The rows are grouped in 4 different ways at once. Each group adds its own fixed numbers to the row, and there is some noise. The rows also spread widely along 14 directions, which tell nothing about the answers.
(in the rows, 100 means zero)
Some rows, each with its group in each grouping after it:
107  130  87  100  131  96  145  82  131  111  90  102  101  86  119  96  95  75  105  62  82  94  110  112  88  57  121  121  103  89 : Vof Z_310 Z_473 Z_100
115  64  131  98  60  104  88  95  73  78  112  101  103  113  95  79  102  99  112  109  110  111  117  81  87  116  90  110  110  125 : goro Z_409 Z_473 Z_414
91  107  87  83  127  82  98  87  109  93  93  105  112  112  92  117  116  114  87  102  108  96  97  92  101  85  77  122  97  93 : Vof Z_409 Z_866 Z_105
125  99  95  80  105  81  120  79  91  121  115  87  116  90  94  93  103  64  123  57  66  107  103  72  92  62  139  86  104  94 : lubi Z_185 Z_866 Z_100
116  90  128  125  82  110  115  120  66  117  103  119  82  115  79  90  107  91  116  118  115  109  117  125  83  114  110  88  130  89 : goro Z_310 Z_427 Z_105
113  75  107  115  70  84  97  123  66  95  106  117  97  109  70  104  109  99  108  113  112  121  89  82  90  137  102  62  106  116 : lubi Z_767 Z_427 Z_474
119  112  99  109  122  94  108  103  114  118  106  97  102  90  81  97  103  60  100  101  79  107  103  110  103  74  104  84  117  96 : nefe Z_903 Z_628 Z_474
114  85  97  95  94  77  121  106  81  79  95  148  117  121  80  102  113  99  110  97  113  102  117  103  70  97  87  111  109  101 : nefe Z_767 Z_628 Z_320
53  119  85  111  117  145  115  91  116  108  83  82  56  88  98  99  94  121  100  119  108  91  78  99  100  102  116  110  108  70 : lubi Z_954 Z_427 Z_320
115  97  115  106  101  78  112  124  68  130  61  72  96  91  92  127  87  80  75  100  118  99  88  106  67  85  118  87  131  92 : Vof Z_185 Z_473 Z_389
98  118  103  81  103  100  84  110  127  94  82  134  78  109  79  98  111  113  110  81  133  114  88  104  100  114  95  87  106  95 : nefe Z_903 Z_866 Z_389
74  89  91  59  101  109  124  93  63  109  104  103  93  135  116  104  126  139  120  107  72  93  76  39  89  73  96  111  82  85 : Vof Z_954 Z_427 Z_414
111  83  110  110  80  91  107  94  58  124  119  52  95  93  111  118  98  108  82  105  92  103  93  91  98  114  114  96  108  88 : lubi Z_185 Z_866 Z_105
97  117  83  125  107  100  108  89  117  111  123  67  89  96  129  109  94  106  60  98  88  87  105  121  110  110  101  120  92  82 : nefe Z_767 Z_473 Z_474
88  109  118  126  109  96  90  107  119  125  100  83  102  89  111  91  79  92  115  91  96  96  98  133  134  100  110  97  99  130 : Vof Z_954 Z_628 Z_389
102  117  107  121  113  81  91  104  133  93  100  112  96  106  113  93  93  108  88  76  123  90  119  146  118  111  94  121  104  108 : nefe Z_767 Z_427 Z_105
130  113  114  111  103  86  136  88  114  107  111  87  86  78  129  103  97  80  100  80  82  114  102  113  106  90  102  105  107  108 : Vof Z_409 Z_628 Z_100
124  82  103  118  97  99  86  114  101  76  107  97  97  102  86  91  92  75  77  134  96  102  120  97  91  108  86  96  113  119 : nefe Z_409 Z_473 Z_100
91  85  100  139  84  127  114  94  87  115  143  106  114  110  113  73  87  96  142  113  59  91  121  112  117  96  111  110  81  119 : nefe Z_185 Z_628 Z_105
116  109  110  103  96  83  110  110  95  100  79  97  67  96  94  124  110  109  65  107  141  117  88  110  82  130  90  93  123  82 : Vof Z_409 Z_473 Z_389
91  110  96  110  102  112  115  96  102  126  94  82  89  86  112  109  89  101  112  80  81  98  71  100  103  85  126  93  92  96 : nefe Z_903 Z_628 Z_105
109  87  100  80  106  63  135  78  90  60  100  128  92  106  81  91  123  121  109  86  134  127  109  81  94  134  79  113  106  109 : Vof Z_954 Z_628 Z_389
101  85  92  91  76  96  90  78  92  71  91  99  103  108  82  103  107  108  74  87  126  93  118  82  61  108  114  127  107  77 : nefe Z_310 Z_473 Z_320
115  107  119  97  106  80  85  98  125  81  98  122  106  113  90  84  104  86  90  93  121  94  142  128  94  86  85  123  118  106 : Vof Z_310 Z_628 Z_320
97  111  115  92  105  101  83  122  97  136  108  119  87  131  100  99  116  108  121  112  92  101  84  98  116  93  90  73  94  107 : Vof Z_767 Z_473 Z_105
85  116  122  92  132  73  111  92  108  122  75  101  86  99  95  115  118  126  103  101  155  109  85  124  113  118  74  113  132  96 : Vof Z_954 Z_473 Z_474
107  102  101  111  80  92  104  129  89  122  114  142  115  124  117  112  102  111  135  93  75  96  82  110  108  100  100  78  71  121 : nefe Z_767 Z_628 Z_100
92  104  111  95  89  100  97  68  105  122  106  74  106  89  108  90  96  83  121  65  83  96  103  97  104  72  132  115  99  99 : Vof Z_767 Z_628 Z_320
98  111  115  62  91  90  81  122  109  93  64  126  95  132  121  112  107  127  90  79  119  89  83  86  79  75  82  107  92  109 : Vof Z_903 Z_473 Z_414
117  96  123  112  96  90  132  103  111  77  116  98  79  102  151  65  79  102  105  80  91  104  130  110  108  107  88  122  95  147 : Vof Z_767 Z_473 Z_100
118  111  113  84  94  72  88  88  108  108  135  85  98  110  137  116  120  121  81  107  81  109  92  99  137  109  61  105  83  107 : Vof Z_903 Z_628 Z_320
118  78  107  89  70  87  98  117  54  115  106  112  126  116  86  123  111  99  111  107  87  105  88  75  79  94  102  77  100  99 : lubi Z_185 Z_866 Z_414
70  95  83  126  88  126  94  107  90  119  100  76  99  102  114  106  80  116  95  118  84  84  84  96  105  107  115  101  78  102 : nefe Z_903 Z_473 Z_389
94  115  97  109  121  87  76  91  120  110  100  78  106  105  83  103  103  86  69  105  107  85  118  118  106  86  105  115  112  85 : Vof Z_310 Z_628 Z_474
78  104  87  123  98  134  147  72  58  143  125  103  84  99  75  113  133  111  124  153  99  118  97  108  97  125  105  105  121  40 : Vof Z_185 Z_427 Z_389
79  111  102  107  115  104  109  81  117  104  105  100  103  88  106  103  96  120  127  101  107  107  80  114  131  110  81  116  89  117 : goro Z_185 Z_628 Z_320
83  117  75  108  112  116  114  82  129  79  110  101  87  92  99  96  96  111  92  99  96  105  100  93  108  111  93  114  85  99 : Vof Z_185 Z_866 Z_320
90  122  77  92  101  89  56  89  119  124  90  70  122  104  90  130  104  86  64  76  83  77  76  86  99  66  131  94  81  73 : Vof Z_954 Z_628 Z_474

New rows, each followed by its group in each grouping:
98  118  100  55  114  85  117  73  129  78  94  124  96  107  120  106  122  131  111  70  113  113  81  76  103  92  67  126  84  106 : Vof Z_185 Z_473 Z_414
84  113  121  109  80  108  98  100  110  114  87  105  87  108  127  104  93  123  104  82  123  90  102  126  96  105  107  122  100  98 : Vof Z_310 Z_473 Z_320
109  101  115  83  75  112  91  107  61  141  90  67  75  101  90  139  123  97  77  129  91  107  70  73  70  81  113  79  122  50 : Vof Z_310 Z_427 Z_320
93  96  93  128  95  90  89  105  89  138  96  78  141  97  101  108  72  75  108  74  75  72  97  115  101  60  148  96  88  108 : lubi Z_185 Z_628 Z_105
93  100  95  108  103  110  117  115  98  91  85  100  68  97  95  102  86  112  95  105  110  105  82  96  87  113  104  93  100  102 : nefe Z_185 Z_628 Z_389
97  84  91  100  107  65  61  77  98  104  110  96  150  100  51  117  119  93  100  110  109  104  98  91  116  111  94  99  101  103 : nefe Z_310 Z_628 Z_474
97  86  107  133  83  105  104  82  87  113  119  101  135  99  92  86  87  84  122  91  99  89  142  130  95  96  123  128  114  99 : nefe Z_185 Z_866 Z_320
116  98  117  100  72  93  89  112  81  128  118  71  94  96  122  121  100  101  97  104  75  115  76  89  114  109  96  76  88  112 : Vof Z_767 Z_866 Z_389
85  100  89  98  92  94  102  68  116  77  90  97  115  88  93  106  98  112  103  66  116  107  94  87  98  111  110  125  90  108 : Vof Z_409 Z_866 Z_414
116  91  98  95  78  94  88  115  93  84  98  95  85  118  97  83  87  90  81  72  94  92  103  72  76  97  129  81  92  109 : goro Z_954 Z_473 Z_320
85  101  80  89  111  83  96  99  90  115  103  77  117  117  124  118  97  129  83  90  80  78  88  84  110  85  104  112  79  97 : nefe Z_903 Z_866 Z_100
107  95  106  97  82  81  101  115  85  104  92  112  103  109  103  116  98  116  108  80  110  104  86  97  92  113  105  91  96  112 : nefe Z_767 Z_866 Z_100
91  102  97  97  84  112  94  114  89  107  82  92  65  112  96  104  94  116  88  84  113  93  83  85  77  103  135  87  99  78 : nefe Z_185 Z_427 Z_389
90  116  97  120  125  104  91  95  132  96  118  89  95  100  110  93  91  115  81  109  105  91  120  136  130  116  81  127  105  102 : nefe Z_185 Z_866 Z_414
122  104  100  93  106  93  80  87  116  105  114  100  101  101  75  97  119  70  98  105  89  114  99  83  106  91  93  83  104  98 : Vof Z_409 Z_473 Z_105
99  103  80  100  113  79  112  77  110  103  118  72  96  89  110  96  100  102  95  67  84  105  93  86  119  106  121  104  85  98 : nefe Z_767 Z_427 Z_389
101  106  121  76  97  95  88  89  109  92  93  91  74  111  109  92  110  109  90  84  115  100  104  93  94  87  93  118  105  98 : Vof Z_767 Z_628 Z_105
111  131  85  111  122  116  95  104  162  89  114  98  65  100  127  81  86  84  80  77  74  90  105  110  114  81  104  102  81  106 : nefe Z_409 Z_473 Z_105
94  105  107  93  120  77  83  89  107  119  85  68  111  98  94  112  99  93  86  90  102  90  93  102  109  75  109  112  111  99 : Vof Z_409 Z_628 Z_414
82  108  93  110  122  101  98  121  111  116  77  82  89  94  98  104  79  98  102  103  92  97  71  90  111  96  111  77  92  128 : Vof Z_767 Z_473 Z_100
91  87  105  97  74  97  58  96  102  79  101  104  98  116  82  95  103  124  99  97  126  106  90  77  107  137  97  89  83  122 : Vof Z_185 Z_473 Z_105
100  91  130  106  86  110  83  118  85  127  92  97  74  114  87  85  98  102  120  96  114  100  96  101  93  107  127  77  119  103 : nefe Z_310 Z_473 Z_105
82  104  83  87  97  100  94  87  118  69  103  97  95  110  112  87  89  122  93  67  99  93  100  78  101  101  104  123  73  112 : goro Z_767 Z_866 Z_320
116  93  110  102  88  99  95  116  80  110  89  93  79  115  86  99  100  84  82  100  105  88  112  101  67  83  128  93  124  80 : nefe Z_409 Z_628 Z_100
98  96  117  112  111  79  87  101  103  108  97  90  102  97  84  100  102  103  99  119  127  114  105  116  121  129  83  98  114  119 : Vof Z_310 Z_473 Z_389
131  89  133  105  98  94  119  96  83  104  98  117  97  87  78  113  121  74  108  139  121  124  118  126  82  97  67  113  155  83 : nefe Z_409 Z_427 Z_320
96  105  87  102  119  97  86  94  114  93  99  60  93  94  94  96  89  84  69  112  80  91  101  86  108  83  105  104  96  107 : Vof Z_767 Z_628 Z_100
90  111  87  81  116  105  106  105  102  99  71  92  86  106  93  113  96  109  81  91  106  93  72  78  78  81  105  100  98  88 : goro Z_185 Z_473 Z_414
112  91  117  100  108  95  115  85  96  102  122  93  89  96  117  108  117  113  105  129  100  117  94  102  117  115  55  116  108  107 : nefe Z_409 Z_473 Z_105
123  88  112  102  74  81  104  94  83  94  95  85  106  88  109  116  101  94  84  84  105  108  96  94  88  101  105  102  107  98 : lubi Z_903 Z_427 Z_105
99  100  106  120  72  105  99  101  92  90  106  86  99  104  124  116  90  118  69  106  111  92  110  112  87  117  90  123  95  97 : Vof Z_185 Z_866 Z_474
115  78  121  104  90  75  79  99  94  106  117  89  138  102  97  85  95  82  120  97  84  109  111  90  126  99  94  90  99  150 : Vof Z_903 Z_473 Z_414
91  95  81  81  98  104  92  98  78  108  99  94  114  111  81  124  117  105  90  127  81  103  80  60  90  85  90  91  93  85 : Vof Z_903 Z_866 Z_320
95  97  96  85  112  95  102  117  102  78  91  138  101  130  90  96  109  113  100  103  113  91  109  92  81  90  77  112  104  103 : nefe Z_954 Z_866 Z_474
107  92  91  115  93  113  143  121  79  93  106  87  72  112  143  97  80  106  84  104  61  82  102  87  74  77  112  111  86  103 : nefe Z_409 Z_628 Z_100
113  100  83  110  117  81  118  105  120  77  119  105  92  90  92  97  99  99  101  93  81  130  85  77  124  129  88  75  82  136 : Vof Z_409 Z_866 Z_414
102  91  107  105  86  97  103  89  97  76  112  81  77  103  114  86  94  124  81  81  114  102  116  95  98  127  104  118  102  104 : nefe Z_903 Z_866 Z_105
104  91  100  110  107  97  114  105  97  90  109  116  95  107  91  90  101  101  107  109  108  107  118  108  99  113  89  107  110  105 : nefe Z_409 Z_866 Z_389
85  95  59  99  96  107  83  80  78  116  103  63  119  98  73  132  103  95  70  117  75  85  78  69  85  86  128  99  83  58 : nefe Z_185 Z_628 Z_389
102  106  124  105  81  88  77  129  96  121  93  107  86  118  119  125  100  138  93  89  123  97  80  124  108  125  95  91  95  105 : nefe Z_310 Z_866 Z_105
103  84  92  116  90  93  102  88  86  99  120  108  118  110  80  93  110  88  101  110  104  98  121  96  93  108  104  105  106  92 : lubi Z_409 Z_473 Z_474
87  103  95  121  111  108  83  110  109  118  96  59  66  98  97  91  79  98  75  99  102  88  95  101  104  107  134  86  109  97 : nefe Z_409 Z_473 Z_320
108  113  98  105  117  88  105  93  126  103  118  83  100  97  114  89  95  81  91  81  73  96  110  100  113  76  105  105  89  111 : Vof Z_310 Z_628 Z_474
89  97  89  128  95  102  84  82  96  107  113  85  108  93  74  117  111  110  79  131  119  103  103  119  111  144  96  111  111  79 : nefe Z_767 Z_473 Z_414
92  85  103  92  72  113  83  67  89  98  125  71  110  115  118  80  101  96  94  97  76  81  127  73  93  80  115  132  91  92 : Vof Z_954 Z_473 Z_320
103  80  97  100  86  93  72  103  59  136  105  66  122  101  72  131  105  91  97  129  78  99  69  71  99  95  118  70  99  93 : nefe Z_185 Z_628 Z_100
99  97  96  98  102  89  108  89  98  89  93  94  109  107  107  99  98  100  81  95  107  91  119  97  83  89  99  130  99  96 : Vof Z_310 Z_473 Z_389
123  95  117  103  79  94  86  106  101  116  112  127  130  103  82  101  110  63  136  93  79  116  99  92  101  79  103  76  98  119 : Vof Z_310 Z_427 Z_474
103  70  88  124  85  70  88  109  84  77  87  94  125  88  65  115  83  94  96  102  108  114  80  76  101  133  113  73  86  146 : Vof Z_409 Z_628 Z_100
121  111  83  133  129  79  89  122  147  81  94  107  112  78  87  114  79  69  74  113  96  107  93  124  119  110  77  82  96  135 : nefe Z_409 Z_473 Z_320
113  96  100  123  91  80  115  111  75  123  108  135  117  108  63  106  117  81  125  105  103  116  105  114  96  116  114  72  115  96 : Vof Z_767 Z_427 Z_320
108  112  82  87  103  109  98  81  112  102  104  110  108  101  77  108  116  77  97  96  90  102  95  82  79  75  103  100  100  72 : nefe Z_185 Z_473 Z_474
52  95  82  108  129  103  81  87  119  82  86  82  102  109  88  84  84  118  92  112  114  79  107  96  117  97  100  133  87  116 : Vof Z_409 Z_628 Z_389
87  87  98  95  75  105  81  87  67  126  95  51  112  106  109  119  89  102  79  91  85  71  93  83  75  67  138  118  97  73 : nefe Z_185 Z_628 Z_320
86  101  106  133  121  108  125  119  93  112  85  113  94  102  82  90  88  93  109  114  121  94  121  140  87  101  101  113  134  99 : nefe Z_767 Z_866 Z_474
99  93  124  114  96  98  112  113  93  110  98  112  98  110  111  76  90  93  128  89  101  98  124  118  101  90  113  108  108  121 : Vof Z_310 Z_427 Z_389
